The groups are shells around one centre, one inside the other: the same stretched ball of 4 dimensions in 8 sizes.
Known rows, each followed by its group:
[-30 -12 -40 -46  40 -34 -29  10]  k394
[-23 -18 -17   2  34 -13  -6 -24]  k379
[ -6 -35  10  32  19   9   5  14]  k374
[-16 -30  -6  10  29  -5  -5   9]  k374
[-29 -14 -47 -36  52 -37 -29 -17]  k832
[-29  16 -18 -21   9 -17   0 -49]  k973
[ -2  48 -20 -53 -31 -18  -7 -16]  k832
[ -5 -30 -11  15  32  -5  -8   3]  k374
[-13 -23 -13   7  30  -9  -7  -8]  k374
[ 36 -14  24  56 -17  28  19   1]  k379
[-25 -20 -24 -30  31 -23 -22  28]  k394
[ 12 -33  46  56 -19  35  25  43]  k832
[ 26   2  26  37 -31  25  21   2]  k12
[ -4 -26  13   9   1   7   1  48]  k180
[-16  10 -27 -24  15 -21 -10 -31]  k12
[ 13   7 -39 -34  14 -24 -27   6]  k973
[ -9  43 -45 -71  -5 -36 -24 -23]  k832
[ 33 -17  25  38 -22  25  12  40]  k379
[  5 -31  25  30  -5  19   9  49]  k180
[ 19  -6  36  45 -31  30  26  11]  k12
[ -7 -35   6  14  18   4  -3  38]  k584
[ 28 -19   7  35  -1  14   4  13]  k394
[ 31   0  27  34 -34  26  18  17]  k584
[  2 -23  27  38  -8  21  18  18]  k12
[ -5  37 -17 -32 -18 -14  -1 -37]  k584
[-42   8 -49 -74  33 -45 -33  -1]  k973
[ 32  -3   4  25 -13  12   4   6]  k180
[  3 -45  17  43  17  16   6  35]  k394
[ 12  35  -5 -14 -31  -1   6 -27]  k584
[-32 -22 -21 -16  38 -20 -14   1]  k180
[ 27  26  19  26 -42  20  24 -31]  k379
[ 15 -41  37  79   3  35  27   4]  k973

New rows. What belongs after each?
[ 17 -42  45  64 -13  37  23  51]  k973
[  9 -31  31  53  -4  26  20  17]  k374
[ 14 -20 -15   6  18  -5 -13  19]  k584
[-10 -37  -5  13  29  -3  -8  25]  k374
[ 26   1 -13 -10  -8  -4 -13  29]  k973
[-11  28 -26 -47  -7 -23 -13 -14]  k12
[ 29 -15  27  47 -20  27  18  19]  k374
[  8  14  29  30 -37  23  28 -20]  k584
[ 14   2  17  10 -27  14  10  24]  k12
[ -3  24  -5 -27 -23  -7  -1   1]  k12
[-10  32 -20 -33 -11 -17  -3 -35]  k374
[ -1 -30   7   4   6   4  -6  58]  k832
[-19 -35 -27  -8  49 -20 -21  13]  k180
[ 11 -54   6  37  29  10  -6  50]  k973
[  0  38 -34 -46  -8 -25 -14 -33]  k180
[ 19  11 -25 -24  -3 -14 -17  10]  k379
[ 17 -20 -18  15  24  -5 -12  -1]  k832
[-22 -37 -33 -28  50 -27 -32  40]  k973
[ 17 -22  31  45 -16  27  19  27]  k12
[-18  -7 -17 -33  12 -18 -16  29]  k584
[  9  -4 -22 -11  13 -12 -15   3]  k12
[ 15 -15  13  46   0  17  15 -19]  k394
[ 16 -12 -11   1   7  -3 -11  22]  k374
[-17  25 -19 -36  -6 -18  -5 -24]  k12
[-28  14 -20 -49   2 -23 -13   5]  k180
[-24  37 -39 -60   3 -34 -16 -42]  k379
[-14  13 -11 -11   1  -9   2 -33]  k12
[ 29 -34  39  83  -8  39  29   2]  k973
[ 14 -11  15  40  -5  17  15 -14]  k12
[ 42  11  41  49 -55  38  31   6]  k973
[ -3 -18  16  16  -5  11   8  30]  k12
[-27  -7 -27 -41  24 -26 -21  17]  k584
[ 13   4   8  36  -8  13  18 -46]  k973
[-10 -19   2  22  16   3   6 -13]  k374
[-12 -35  -7   7  30  -6 -10  25]  k374
[-25  -5 -40 -41  35 -32 -26  -5]  k374
[-36 -19 -23 -26  36 -23 -16   3]  k379
[-11 -17  -4 -13   8  -6  -9  38]  k584
[ 26 -13  25  41 -20  24  16  20]  k12
[-15 -18 -31 -20  36 -23 -22   5]  k12
[-17  -5  -2   4   8  -3   5 -18]  k12
